There are 5 hidden switches. A switch that is on adds its own fixed numbers to the row, and there is some noise. The rows also spread widely along 3 directions, which tell nothing about the answers.
In the rows, 128 means zero.
Known rows, each followed by its switches (1 for on, 0 for off):
[113 177  90 150  93 117 104 108 177 172 159 112 100 138 143 126 123 106
  75  87 152 131 133 151  87 127 133 157]
0 0 1 0 1
[137 144 123 155 127 144 101  96 144 160 144 120 111 136 136 130 121 138
 103 106 163 156 129 137  78 139 123 186]
0 0 0 0 0
[142 166 124 145 116 138 119 101 163 145 146 137  85 129 126 126 112 121
  80 100 181 151 105 129  62 141 121 168]
0 0 1 1 0
[138 211 138 187 100 112 141  78 176 146 145 139 128 106 136 115 137 112
  83 105 138 105 134 131  36  98 142 147]
0 1 1 1 0
[120 194 107 167 133 112 159  89 159 163 132 131 147 110 130 107 136 134
  96  91 125 135 158 129  74  95 142 140]
1 0 0 1 0
[114 192 105 175 108 120 129  98 153 162 136 115 158 123 152 121 149 126
 110 103 129 113 166 149  86  92 132 155]
0 0 0 0 0
[165 171 134 155 107 146 110  81 159 121 143 164  74 125 121 125 107 136
  80 110 177 148  95 102  39 138 142 167]
0 1 1 1 0
[127 217 133 176  94 119 133  91 183 142 145 146 132 111 139 117 139 115
  90 106 139 106 137 132  37  93 142 135]
0 1 1 1 0
[156 169 125 144  79 142 118  79 173 144 151 160  59 138 131 119 102 124
  61  95 169 140  97 116  52 134 138 161]
0 1 1 1 1
[169 188 120 173 110 128 119  95 134 102 143 170 110 134 130 129 142 136
 105  99 150 132 107 108  51  91 158 160]
0 1 1 0 0
[184 174 113 165 117 138 145  89 138 126 139 181  78 123 116 103 103 134
  88  65 134 157  93  91  43 103 175 157]
1 1 1 0 1
[157 164 125 145  92 139 102  92 159 108 150 164  74 141 129 117 116 148
  81 118 177 129  86 103  61 116 143 162]
0 1 1 1 0
[153 193 109 174 112 127 127  86 161 124 149 141 106 117 128 103 118 124
 107  89 125 135 118 107  51 110 145 160]
1 1 1 0 0

New rows, each followed by its switches (1 for on, 0 for off):
[169 184 106 165 111 127 143  92 166 132 146 152  89 128 126 103 117 119
  92  71 128 140 114 103  47 107 171 153]
1 1 1 0 1
[149 156  91 141 101 137 110  96 158 135 143 147  61 142 128 130 118 136
  62  98 184 134 101 118  90 124 145 149]
0 0 1 1 1
[143 173  80 164 131 122 110 103 147 135 146 139 116 132 130 110 126 130
 101  84 144 139 114 119  88 100 137 146]
1 0 1 0 0
[172 182 135 179 128 128 136  93 139 109 146 178 115 122 129 117 123 135
 114 103 149 142 103 110  36 103 161 166]
0 1 1 0 0
[140 175  93 143  92 138 110  94 169 151 171 137  66 132 128 104 101 121
  63  72 141 137 107 116  65 134 143 160]
1 1 1 0 1
[130 192 120 160  89 123 100 100 174 145 146 126 113 130 143 115 135 119
  92 109 143 125 127 140  63 124 133 163]
0 1 1 0 0
[126 171 113 158  88 134  89  97 171 132 160 132  94 126 145 119 119 125
  93 110 161 126 120 133  53 131 127 172]
0 1 1 0 0
[138 169  81 135  77 126 102  93 170 149 168 143  76 136 136 101 113 119
  63  74 134 124 122 122  85 114 143 149]
1 1 1 0 1
[182 191 136 166 101 134 157  89 162 128 132 185  88 124 123 120 113 127
  87  90 153 137 109 104  29 100 165 151]
0 1 1 1 1
[128 197 153 175 137 122 155  89 158 173 119 134 147 109 135 121 130 127
 101 107 150 146 145 143  35 119 143 161]
0 0 0 1 0
[163 157 134 142 113 151 122  74 137 134 135 162  73 125 121 104  96 162
  91  96 156 161 103  96  44 134 148 184]
1 1 0 1 0
[126 177 104 149 100 135 113  88 151 131 148 133 113 125 141 100 131 142
 101  88 128 132 137 122  74 107 141 165]
1 1 0 0 0
[144 151 136 134 115 152 105  81 143 144 146 144  84 135 123  96 106 153
 105  93 140 175 116 112  44 150 148 190]
1 1 0 0 0
[143 198  95 177 118 115 149  99 175 145 138 139 125 120 145 125 132 115
  80  89 146 103 135 122  83  78 145 128]
0 0 1 1 1
[136 162  96 143 105 127 127  99 149 153 131 132 114 138 150 125 137 141
  95  89 153 127 143 128  99  98 150 159]
0 0 0 0 1
[147 198 147 188 109 123 134  92 164 142 149 146 117 117 124 121 126 113
 116 100 135 143 128 129  16 129 158 174]
0 1 1 0 0
[137 164 143 145  85 135 124  86 149 156 144 138  94 127 140 111 110 134
  90  96 140 155 131 133  38 135 144 193]
0 1 0 0 1
[163 164 110 154  85 137 118  84 165 117 145 179  76 135 131 131 122 134
  70 101 174 112 100 105  72  89 150 145]
0 1 1 1 1
[121 177 101 150 129 126 117  98 145 160 145 112 125 128 137 107 125 136
  97  89 135 143 143 139  83 118 129 165]
1 0 0 0 0
[123 181 120 143  88 138 117  78 161 149 148 151  96 117 140 107 120 148
  84 101 145 136 137 118  62 118 134 163]
1 1 0 1 0
[182 171 134 158 106 135 138  81 155 123 134 183  67 125 117 123 103 136
  75  93 165 141  88  93  40 116 158 154]
0 1 1 1 1
[163 154  92 138  90 150  96  78 154 105 147 175  56 138 124 102 103 151
  73  94 169 148  82  83  75 122 140 153]
1 1 1 1 0
[148 157  95 145  88 143 117  94 150 133 150 155  82 134 136 104 114 146
  81  75 128 137 124  97  86 104 156 164]
1 1 0 0 1
[154 179 118 154  85 128 125  94 170 147 147 143  88 130 128 119 117 121
  81  88 142 133 114 126  48 126 148 174]
0 1 1 0 1
[144 182  94 162  86 120 125 107 162 126 146 160  94 133 145 120 136 123
  86  88 146 116 120 120  72  92 149 143]
0 1 1 0 1
